The rows of a group lie close to one hidden flat surface of 13 dimensions, which may be shifted away from zero. Surfaces can cross.
(in the rows, 128 means zero)
Some rows, each with its group after it:
[106 126 104 142 156 131 113 155 146 193  98 159 132 136 154 119 107  99
 152 163 134  90]	Nekag
[121 142 137 148 107 130 127 108 164 110 168 135 120 125 141  84 116 114
 135 137 142 180]	dit
[205 178 162 106 125  81  55 144 186 151 155 147 137 141 139 177 111 129
 166 139 130  41]	Zodup
[106 182 103  87 155  90 129  90  67  82 182 113 170 120  69 123 124  55
 130  96 124  78]	nume
[173 106 119 151 116 129 118 153 154 124 104 133 107 123 123 185 142 172
 131  93 145 159]	Zodup
[110 157 154 106 132 113 158 140 118 112 119 121 104 120 128 142 106  80
 158 125 108 115]	nume
[101  92 134 106  82 123 165 111 153  80 113 160  62 115 113 178 138 119
 138 127 157 173]	nume
[169 163 143 186 141 110 105 128 113 136 160 118 142  61 161 140 113  64
 103 102 166 181]	tez
[118 110 160 121 153 130 126 145 103 128 139 120 150 113 127 111 121 131
  92 123 121 152]	Zodup
[122  76 125  44  92 112 114 120 218  98  41 217 147 104 149  94 153 205
 178 136 145 139]	Zodup
[119 135  97 132 117 113 112 110 105  77 121 153 159  82 123 125 167  90
 113  77 150 157]	dit
[153 128 200 100 133 119 138 138 156 132  95 178 126 125 159  89 174 139
 100 109  49 141]	Zodup
[130 122 167 132 141 143 178 106  98 134 111 164  93 104  99 168 128  69
 153 123 166 127]	tez
[143  81 170  97 127 153 109 123 112 192 104 135 102 177 138 166 141 187
 152 214 142  82]	Nekag
[122  67 167  93 161 126  98 166  78 107 108 156 214  91 176 178 148 106
  83  90 124 134]	dit
[104 119 176 121 134 124 155 146 127 115  98 152 101  91 142 117 100 107
 111 136 124  80]	Nekag
[123 123 143  83 137 117 138 119 102 148 115 106 162 159 149  66 170 179
  74 133  46 129]	Zodup
[107 130 170 166 122 172 156 158 148 102 119 195 137 105 132  77 109  58
 148 102 162 171]	Nekag
[120 143 141 137 118 128 152 169 148 126  64 167 120  99 130 106 124  92
 138  89 124 153]	Nekag
[134 117 144 105 121  94 113 118 153 140 130 142 137 119 136 105 110 146
 129 152 130 125]	Nekag
[188 107 102 168 168 122 116 183 165 196 113 118 153 127 137 121  92 174
 115  89 137 177]	nume
[169 107 139 133 155 105 100 147 109 123 152 122 171 101 107 138 115 136
 109  84 161 183]	dit
[127 161 130 146 149 113 133 133 115 115 128 108 107  82 134 161 109  90
 125 101 119 118]	tez
[142 116 167 166 143 152 131 135 139 153 172 138 111 156 123 144 129 122
 109 142 127 109]	nume
[ 71  96 157 132 139 122  96 144 161 107 120 218 101  78 150 128 142  88
 115 144 130 135]	Zodup
[106 128 159  99 122 111 118 119 127 120 161 126 123 141 128 108 134 130
 140 151 103 158]	Nekag
[ 93  94  66 120 124 108  58  80 129 130 147 202 161 147  92  76 183 141
 148 157 179 149]	dit
[ 66 108 117 101 188  72 169 124  99 125  79 172  74  53 136 204 137  49
  89 111  98  85]	dit
[177 101 172  98  97 176 161 122 130 124 111 159 177 167 127 169 148 135
 150 114 149  88]	dit
[155 117 163 112  90 140 183 116 130  95 145 107 134 106 125 136  79 142
 108 119 171  91]	Zodup
[106 135 120  92 110 116 155 133 158 145  67 130 105 137 168 111 132 134
 145 146  77 156]	Zodup
[143 168 151 132 127 133 129 130 142 170 120 117 106 178 140 104 147 118
 145 153  75 141]	nume
[144 107 177 150 130 137 122  98 114 141 165 143 125 128 146 100 134 135
  90 170 148 143]	tez
[128 168 168 190 138 187 198 140 121 158 107 146  89 143 110 115 110  55
 145 120 118 103]	tez
[ 77  93 131 135 173 141  37 182  99 130 128 141 138 116 143 133 151 161
 112 144 113 112]	Nekag
[127 104 200 114 116 147 182 144 129 118 142 123 144 109 158 132  70  98
 109 137 138 122]	dit
[133 143  91 144 111 163 182 153 137 106  82  80 110 119 110 138  97 159
 165  77 122 156]	tez
[140 155  55 148 134 126  92 114 124 127 157 107 178 146 111 125 139 124
 155 101 141 170]	nume
[110 126 131 130 117 137 107 133 134 122  87 147 136  72 176 122 115 109
 151 142 167 137]	nume
[153 128 124 135 119 122 134 144 153 127 134 110 102 126 135 182 110 131
 133 111 129 144]	nume
[160 210 164 136 144 120  79 118  82 165 154 104 136 156 142 148 162  82
 153 157  83  69]	nume
[107  84 132 135 119 122  71 122  89  71 171 115 178  87 149 105 132 160
  52 123 170 123]	dit
[104  99 151  88 148  98 132 165  71 132 119 132 144 120  91 164 115  82
 120 101 139 137]	Nekag
[ 89  79 114  89  63 163 176 113 125  99  85  74 115 152 160 105 114 208
 101 172 137  64]	dit
[111 142 147 108 120 158 154 118 126  56 135 137 143 124  97 109 140 124
 182  94 117 164]	tez
[128 110 120 140 149 126 123 156 126 171 110 149 125 133 116 149 115 124
 122 133 139 106]	Nekag
[124 153 114 129 173 114  81 142 155 143 172 120 159 145 118  79 113 141
 155 135  89 126]	Nekag
[135 116 152 147 130 168 155 104  84  74 123 130  94  97  85 165 176 145
 125  89 143 142]	tez
[125 109 168 132  95 141 110  99 144 128 168 166 135 167 128  66 153 151
 126 170 150 152]	dit
[163 169 107 131 104  99 112 140 112 165 154  60 122 180 126 150 126 124
 139 133 117 167]	Zodup
[160 132 113 164 114 145 141 112 143 126 152 100 134 138 135 102 142 166
  81 108 114 152]	nume
[115 122 179 136 113 143 137 160  89  97 130  82 127 109 163 113 117 131
  65 128  95 110]	dit
[ 60 132 100 188 162 161  80 180 139  73 132 123 126  76 168 103 128 120
 103  97  99 133]	Nekag
[152 128 160 116 103 102 110 156 157 160 135 116 126 143 187 146 104 104
 141 146 118 182]	Nekag
[163 147 160  95  74 137 193  87 132 129 118  83 129 151 157 105 105 166
 131 159 120 110]	nume
[ 58 132  58 112 156 145  65 126  92 120 106 120 156 131 123 117 151 115
 180 146 138 131]	nume
[142 109 113 152 128 155 161 131 144 184 104 140 107 177 140 147 137 138
 123 142 115 128]	Zodup
[127 135 110 148 156 125 158 107 107 137 113 185 162  82 126 137 111  42
  98 104 168  51]	Zodup
[121 120 173  96 131 135 144 131 103 107 139 128 109 136  87 173 129 120
 166 128 134 121]	nume
[159 125 185 149 160  98  56 170 110 153 113 158  79  97 134 172 176 146
  86 104 106 128]	nume
[ 83 173  79 110 106 137 152 122 179 112 121 136 123 169 133 102 129  96
 196 140  81 132]	tez
[115 137 116 124  83 107 150 113 170 107 111 109  89 107 188 151 115 130
  97 145 108 106]	Zodup
[ 65  72 119 108 132 178 172 143 116 121  76 126 133 139 131 124 125 141
 146 136 121 153]	dit
[116 112 151  96 120  94 108 113  86 139 120 161 131 129 136 112 155 112
  97 155 130  97]	dit
[144  97 129  77 144  78  85  84  68  80 166 166 212  76  74 108 145 151
  84 116 199  57]	tez
[148 121 188 147 144 135 133 137 132 124 129 149  57 118 112 203 157 129
 145 108 106 158]	tez
[109 129 176  85 186  60  88 161  88 151 115 147 122  37 133 158  98  78
 147 136 138 156]	tez
[121 147 159 103 152 107  81 145  84 148 110 157 174 145 154 111 191  73
 118 122  79 147]	dit
[115 114 138 150 127 168 119 134 159 133 155 131 124 140 148 114 118 150
 143 157 127 137]	Nekag
[142 112 118 151 140 142 123 139 125 145 133 130 153 114 137 148  84 112
 143 133 178  98]	Nekag
[102 110 138 113 147 124 116 167 157  77 123 133  92  89 105 153 113 154
 132  90 114 121]	tez
[108 108 105  88 149  84  79 123 110  92 133  91 146  49 152 164 111 161
 135 126 140 148]	tez
[ 87 100 195  96 139 171 151 175  75  94  78  61 130  97 121  46 105 209
 134 121  91 191]	tez
[ 91 176 108 157 142 115  77 138  87 118 140 117  95 149 118 126 183  84
 128 122  86 140]	Zodup
[ 72 105  83 150 135 175 136 155 164 104  42 216 119 116 124 122 163 112
 181 101 136 141]	Zodup

New rows, each followed by its group:
[118 131 126 132  76 133 152 105 192  72 131 205 129 153  94  60 150 129
 122 104 131 119]	tez
[113 133 118 144 155 108 137 135 112 124 129 122  97  92 116 134 120  91
 111 100 121 146]	dit
[169 134 125 122 104 127 161  83 129 133 156 119 152 157 120  98 134 140
 109 131 129 133]	nume
[114 165 101 179  93 156  85 141 197  69 145 155 104 120 150 152 121 100
 169 114 156 110]	Zodup
[134 186 118 157 152 168  96 156 157 133  71 121 141 120 156  69 126 157
 192 118 103 114]	Nekag
[101 123 129 104 119 117 156 108 143 150 129 163  94 161 111 147 121  68
 163 162 131 128]	nume
[128 111 140 114 151 128 142 137  96 142 167 121 137 178  64 132 122 121
 141 125 126 160]	Nekag
[101 121 152 108 136 113  91 131 114 133 126 131 130 109 148  76 139 147
 121 160 108 162]	tez
[ 82 123  84 112 139 137 131 149 120  94  96 107 134 119  94 100 129 167
 126  95 109  85]	tez
[146 108 173 115 142 123 128 126 134 140 149 133 119 117 133 155 114 130
 142 144 138 146]	tez
[190 158  88 139  86  96 101  93 148 125 140 104 138 134 152 149 175 171
  83 107 117 116]	Zodup
[138 138 110 154 133 146 114 114 108 112 137  90 122 104 151 162 157 129
 156 125 135 202]	tez
[122 127 179  81  99  63  92 135 141 148 149 163 114 114 129 135  94  63
 171 165 169 179]	Zodup
[115 103  75 124  79 161 165  57  67 124  91  42 120 139 159 105 162 225
  85 171 139 113]	tez
[128 152 121 163 123 140 155 111  80 104 107 128 106 135 110 134 198 109
  81  91 108 137]	Zodup
[124 152 157 132 173 119 117 151  96 111 136 124 172 109 139  81 153 104
 102  83  66 183]	Zodup
[102 123 183 140 141 158 117 174 143 110 141 146  84 124 116 157  98 103
 158 148 120  84]	Zodup
[106 112  73 162 159  89  88 165  76 122 149 124 122 102 117 203 142  62
  53  72 150 145]	Nekag
[108 118 178 125 116 130 124 141 158  66 160 131 135 116 123  48 123 179
  75 123  87  79]	tez
[175 137 141 124 121 136 139 154 164 128 120 117 135 132 126 111 110 168
 149 104 119 156]	Nekag
[155 168 137  98  95  64 124 122  80 180  96  75 100 145 132  80 133 133
  96 162 112 131]	dit
[ 90  79 133 117 129 140 135 117 131  94 114 158  97 126 125 142 171 166
 117 133 113 147]	dit
[157 148 171 100 109 105  87 108  76 136 141  88 125 133 157 184 147 126
 138 175 137 100]	Nekag
[117 106 182 111  70 109 161  52  97  70 116 151  88  74 147 117 176 128
  87 147 150 175]	tez
[ 78 111 134 116 153 129 136 134 126 121 132 140 130 109 145 122 109  97
 125 138 117 136]	dit
[122 163 130 143 125 133 128 136 109 141  97 100 120 123 145 103 149 108
 154 122 106 205]	tez
[166 146 140 202  94 129 122 100 161 139 175 134 134  94 195 104 107  84
  93 134 166 191]	tez
[146 175  44 121  96 117 150 110 204 121 146  79 150 141 161 159  67 118
 184 124 136 119]	tez
[ 80  83 123 138 129 121  91 145  96 128 165 142 123 158 130 162 164 111
 103 133 129 199]	Nekag
[105  85 117 176 114 138 122 134  97 138 127  98 109 137 181 149 152 141
  31 145 116 120]	dit
[107 111 161  90 132 124 140 154  96 154 128  95 106 159 105 124 118 147
 147 157 102 153]	Zodup
[133 125  99 103 115 160 193 130 108 153  66  87 124 144 105 130 104 160
 181 124 146 156]	tez
[123  95 215 119 107 148 136 142 163  76 167 152 139 108 178 142 130 130
 102 126  97 150]	dit
[187 145 131 162  75 164 182 126 147 120 121  81 169 142 116  25  86 191
  73  99 154 111]	tez
[ 74  66 140 114 118 115 100 163  81  80 107 151 135  81 136 166 132  90
  99 106 172 183]	Nekag
[139 101 109 117 133 161 145 136 107 174  84 137 175 169 131 163 134 129
 151 129 160 120]	dit
[133  79 140 153 148 141 134 135 139 159 134 168 107 132 143 176 137 139
  74 142 124  83]	Zodup
[107 120 187  97 143  71 105 124 126 112 126 186  86  81 121 156 152  86
 129 127 120 142]	tez
[166 176 140 152 133 139 116 115 154  71 200 122 168 132 109 141 119 112
 128  85 112  80]	tez
[ 91 158  75  89 126 156 159 102  97 132 143  88 150 223  77 127 135 119
 221 143 104 119]	nume
[158 131 180 168 135 158 163 177 164 199 143 108 145 136 153  76  41 102
 136 154 148 154]	tez
[174 146 130 164 102 137 122  99 159 111 151 150 117 129 151 158 149 131
  87 120 140  82]	Zodup
[113 127 135 100 101  80 127 121 115 115 149  89 100 117 144 142 119 124
  94 146 117 146]	Zodup
[152 137 173 150 121 130 139  83 153  75 183 169 135 110  97  78 143 129
 101 108 134 137]	Nekag
[124 132 130 156  96 143 145  99 172  84 155 153 142  96 183 105 113 112
  91 122 130 109]	Zodup
[158 127 129 158 126 110 145 110 151 153 153 127  94 110 154 172 118  93
  82 118 133 152]	dit
[148 124 138 145  90 112 148 120 128 124 126 102 142  94 166  57  86 153
  67 137 154 135]	tez
[130 156 153  74 102  77 119 133 104 117  76 147  99 121  88 145 151 100
 175 113 131 128]	Zodup
[155 138 176 145  88 120 143 153 163 136 143 106  92 147 170 158 121 122
 106 130 103 181]	Nekag
[105 114 105 120 157 162 149 130 134 133  98 157 186 132 136  78 134 149
 116 115 114 100]	Zodup
[177 148 143 121 144 111 155 152 123 178 119  64  78 155 102 154 103 172
 135 129  94 102]	dit
[124 132 135 119 141 102  92 142 111 113 100 133 143  58 152 134 119 109
 123 120 155 130]	nume
[132 107 215 139 150 110 119 173 145 116 102 154  27 100 111 166 162 168
  76 101  62 129]	tez
[115 116 172  87 121 129 116 118 146 126 178 112 142 148 142  90 104 154
 162 180 119 152]	Nekag
[100 100 136 136 116 130 149 147 124 135  65 168  88  98 142 151 117 106
 101 137 148  74]	Nekag
[170 121 111 172  76 119 146  88 172 163  96 152 119  78 220 108 107 117
  84 166 191 117]	nume
[198 153  98 171 126 118 118 133 169 179 119 156  86 178 104 174 168 146
 122 102 112 127]	tez
[169 168 122  97  64 123 167  94 124  87 105  74 104 158 122 118 165 181
 109 111  95 110]	Zodup
[170 142 119 104 133 101 137 106 161 135 154 139 196  96 155 182  63  73
 157 123 171  64]	dit
[136 150  83 174 155 159 121 136 157  95 142 113 121 131 112 139 147 143
 158  85  95 180]	dit
[160 157 145 132  87 117 149 124 116 125 125 121 113 135 107 157 121  93
 141 111 156 141]	Zodup
[138 109 129 126 156  71 138 131 107 141 118 114  81  80 108 171 134 134
  83 102 118 159]	dit
[131 119  94 143 124 168 152 104  96 130 127  96 164 135 123 115 104 140
 155 130 178 149]	tez
[ 52 138 121  90 117 138 120 121 143  31 115 151 165  70 154  62 118 119
 138 121 104  82]	Zodup
[192 165 146 100 134  93 152  98 117 156 105 147 126 137  72 126 133 115
 140 106 135  96]	Nekag
[104 120 113 105  73  99 141  97 126 131  92 136 112 139 190 121 163 109
  87 163 112 124]	dit
[ 93 114 118 130 141 169 136 140  78 104 147  51 106 159  99 155 135 172
 136 132  94 128]	Nekag
[140  99 111 107 142 124  82 144 170 151 102 180 183 138 137 101 142 164
 164 121 145 182]	Zodup
[ 93 149 101 109 161 114 153 173 126 155  68 111 145 105 165 111 103  88
 146  98  70 158]	Zodup
[146 128 165 118 107 124 131 133 107  64 127 128 130 110  93 127 147 142
 131  85 150 157]	Zodup
[120 122 102 125 134 110 111 110 120 103 156 173 142 146  67 118 171 106
 145 100 146 187]	nume
